All rows are made from the same 10 directions, up to rounding. Whole rows:
(in the rows, 128 means zero)
[[119  88 125 201 157 148 120 148 117 181 107 161 124 171 121 136 170 121
   79 124 122 107 120]
 [133 157 118 102 141 127  97 121 136 137 134 164 123 130 132 104 159 177
  109 156 147  87  95]
 [150  83 114 112  77 146 144 110 107 203 147 123  89 173 122 185 160 105
  129 119 169  98 126]
 [159 163 122  98 146 168 125  76 136 104 141 153 120 127  89 139  95 157
  171 138 149 159  69]
 [ 86  83 122 158 117  92  74 178 166  94 108 132 119 172 145  91 101 109
  118  85  92 123 186]
 [139 107 118 209 117  80 108 157 161 110 102 156 123 113  84 117 100 148
   74 104 126 142 127]
 [132  82 131 151 143 175 111 104  97 171 132 146 112 192 131 143 160  79
  126 128 124 121 149]
 [185 112 126 100 185 146 156 117 162 146 162  84 117 134 140 137 142 146
  159 109 143  98 162]
 [144 170  97 123 111 154  98  81 126 160 129 165 119 162  93 117 137 143
  110 111 121 143  93]
 [183  95  94 142  60 127 180  73  56 190 125 119  96 148 107 150 172  89
  107 129 135 146 179]
 [ 88 141 118 175 143 148 192 168 120 150  86 146 143 121 104 166 122 176
  123 130 128 151  35]
 [183 141 125 148 144  98 116 105 132 148 147  96 142 102 137  84 164 105
   74 110 101 117 216]
 [ 94 120 179 125 114 118  75 131 101  74 131 175 138  88 133 134 113 102
  123 203 163 120  90]]

The start of a row, then its end:
[135 148 121  64 108 158 124  87 122 138 154 100 121 154 140 134 122  99
 173] : [108 120 140 146]
[158  76  86 178 158 156 191 129 109 166  95 160  93 178  98 149 156 179
 132] : [129 142 127 104]
[183 131 143 127 113 108 109  86 122 136 162  93 134  98 127 118 136  72
 103] : [118 123 134 202]
[142 152 109 149 168 175 103  82 119 131 118 166 130 171 102  97 133 131
 128] : [118  96 160 118]
[110 124 118 166  75 122 105 129 106 190 117 152 124 152 114 143 158 101
  67] : [116 125 121 115]
[109 129 190  93 139 110  97 142 145  55 158  90 155  70 160 129  81  78
 163] : [150 134 133 156]
[127 133 119 152  68  97 178 127  96 126 109  98 137  92 113 141 109 100
 117] : [115 110 178 150]
[127 128 132 197 169 154 123 127 143 106 104 165 138 131  78 137  88 139
 124] : [117 118 175  76]
[ 94 137 112 170 195 150 134 169 135 164  96 155 145 162 145 100 177 176
  93] : [126  98  99 101]
[ 89 161 113 116  67  75 136 162 114 154 113 104 145 105 161 103 159 129
  80] : [120 103 110 153]
[117 121 107 190 114  92  75 162 173 150 110 153 124 154 108 102 129 140
  59] : [ 78 107 114 138]
[157  99 122  77 141 184 150  72  94 121 146 120 101 175 134 142 126 102
 206] : [139 135 145 153]
[105 150 147 148 122  75  79 154 151  66 117 140 152  80 131  82  99 128
  95] : [137 110 136 144]
[142 138 136 174 203 144 177 131  90 135 107 139 155  94 135 110 175 154
 101] : [175 116 127 121]
[174 133  97  32 152 183 164  63 102 133 153 118  95 176 146 120 154 155
 212] : [146 141 118 144]
[153 146 115 115 118 124  46  93 146 155 151 155 116 162 125  88 157 120
  86] : [113 123  97 156]
[ 95 112 129 119 114 131  57 147 184  97 131 154 110 175 115 131  73 128
 152] : [ 91 132 127 103]
[ 58 204 152  68  51 129  48 108 101 132 143 150 155 115 148 120 128  81
 108] : [153 121 130  83]
[ 98 149 155 151 170 171 146 121  71 136 111 159 159 110 137 134 161 119
 118] : [189 123 138  77]
[155 120 129  73 101 111 122 103 113 108 149 136 105 112 137 126 138 140
 148] : [171 169 101 137]
[111 184  90 129  89 125  73 101 114 159 111 177 129 163 115  78 159 142
  74] : [117  95 131 114]
[120 153 142  91 153 134 126 124 126  86 132 140 137 100 139 115 120 156
 156] : [169 141 123  99]
[135  78 165 130 120 116 101 120  85 121 143 141 121 115 155 130 160  77
 111] : [187 155  94 171]
[110  80 130 152 119 130 108 146 148  73 108 179  98 152  91 152  68 148
 163] : [135 159 147  77]
[163 120 134  84 180 175  87  97 172 152 177 102 117 180 143 129 133 107
 163] : [ 89 128  99 162]
[ 93 104 140 136 112  80 160 194 128 108 108 128 130  86 149 142 131 164
 117] : [164 157  95 105]
[152 158 131 157 146 134 166 112 126 115 122 120 147  83  93 140 103 138
 128] : [126 124 174 100]
[ 96 146 150 186 138 107 123 160  96 141 100 173 158  79 128 120 168 145
  52] : [186 136 108  78]
[126 163 105  78 177 192 105  88 111 160 134 163 123 192 149  94 182 158
 147] : [145 114 101 106]
[107 135 162 122 171 118 116 149 131  46 120 156 145  79 138 109 101 158
 151] : [188 145 127  95]
[ 89  76 146 169  98 156 177 159 105 155 109 131 119 140 105 219 102  99
 149] : [129 159 151  61]
[ 99 116 172 172 114  98  96 172 162 114 134 112 151  87 121 157  88  87
  97] : [110 134 133 118]
[177 103 138 100 157 157 129  87 116 135 159 124 110 139 133 139 148 115
 155] : [151 156 108 150]
[161 153 156 163 193 171 122 108 151 167 155 119 154 108 103 157 134 115
 105] : [115 135 131  92]
[111 161  95 100 107 153 161 129 151 141 117 132 117 151  99 159  96 180
 167] : [ 97 136 151  49]
[169 111 106 152 107 124 184 126 142 184 136  79 116 132 104 170 127 119
 120] : [ 71 129 142 150]
[164 118 134 148 161 132 173 109 112  73 116 140 126  88  98 132  99 153
 159] : [164 145 166 113]
[171 142 120 153 214 129 127 140 179 142 136 132 136 118 121 102 154 192
  99] : [118 131  90 122]
[120 167 130  98 144 167 162  96 103 116 132  84 154 128 143 120 112  90
 176] : [110  80 183 153]
[124  56 115 169  98  98 163 167 100 155 101 153  96 141 128 154 163 148
 100] : [156 164  91 126]
[148  69 129 180 180 175 131 130 146 160 128 141 109 185 105 163 128 118
 137] : [101 137 125 120]
[139 170 152 158 181 133 163 145 157 130 134  94 169  65 115 145 112 143
 115] : [116 122 146  95]
[187 182 123 106 137 138 155  80 129 136 149 130 131  77  90 143 128 170
 129] : [148 161 139  77]
[153 159 153  98 195 154 102 109 175 104 167  88 151 115 140 111 104 113
 160] : [101 110 133 154]
[109  85 108 123 114 141 151 133  71 157 104 161 102 176 152 128 182 138
 130] : [169 139  98 130]
[113 158  95 118 125  92 113 137 134  98 105 123 137 137 153  47 137 149
 114] : [107  69 135 190]
[155  97 155 176 177 122 136 143 134 135 136 120 138 100 129 137 146 118
  98] : [142 140 108 148]
[126 129 127 108  79  97  63 112 147  76 135 147 113 132 115 103  83 110
 135] : [118 128 144 150]
[118 172 141 148 175 135 115 134 130 139 126 130 165 104 141  98 156 134
  89] : [136 101 121 122]
[131 171 170 129 125 134 116  88  67 126 141 134 166  64 136 122 155  77
  95] : [191 128 143 125]
[115 114 136 178 102 100 103 138 132  73 103 168 126 107  89 126  77 126
 114] : [137 133 166 105]
[147 109 155 143 125 108 111 128 155 103 150  84 137 104 126 134  89  72
 131] : [ 95 117 149 186]
[126 171 139 135 115 137 130  84  61 116 118 152 153  90 122 108 146 102
 107] : [179 113 164 119]
[113 163 135 155 155 192 119  97 120 159 128 124 155 156 108 142 116  81
 131] : [ 92  86 180 103]
[135 155 133 107 155 112  76 146 187 146 156 117 137 125 146 103 145 151
  98] : [105 130  75 136]
[141 110 140 137 180 157 162 113  84 118 121 137 134 123 142 122 158 126
 144] : [177 129 128 137]
[176 121 115 107 111  77 151 115 145  56 133  96 115  87 119  98  83 142
 161] : [119 126 157 193]
[105  97 157 196 142 105  87 163 148  91 112 151 140 115 114 123  96 104
  97] : [126 121 139 131]
[121 108  87 115  97  96 141 169 194 109 115 114  96 159 111 134  76 182
 161] : [ 65 131 130 122]
[113  66  96 100 141 138 138 155 140 105 107 164  78 199 141 124 128 189
 185] : [139 152  93 116]
[132  90 118 116 116 138 200 145  93 190 127 103 111 141 152 172 179 135
 135] : [143 154  92 129]
[ 95 131 144  97 133 153 184 156 130 139 133  83 141 118 148 179 111 125
 177] : [121 136 133  92]
[137 142 132  98 116 125 127 106  97 153 146 100 138 122 162 110 169  93
 115] : [138 113 113 181]
[106  88 121 116 108 120 147 160 102 171 121 135 109 153 163 144 182 140
 116] : [156 153  71 128]
[ 80  80 128 107  75  86 134 177 106  95 104 157 102 127 153 137 128 154
 141] : [178 166  93 110]
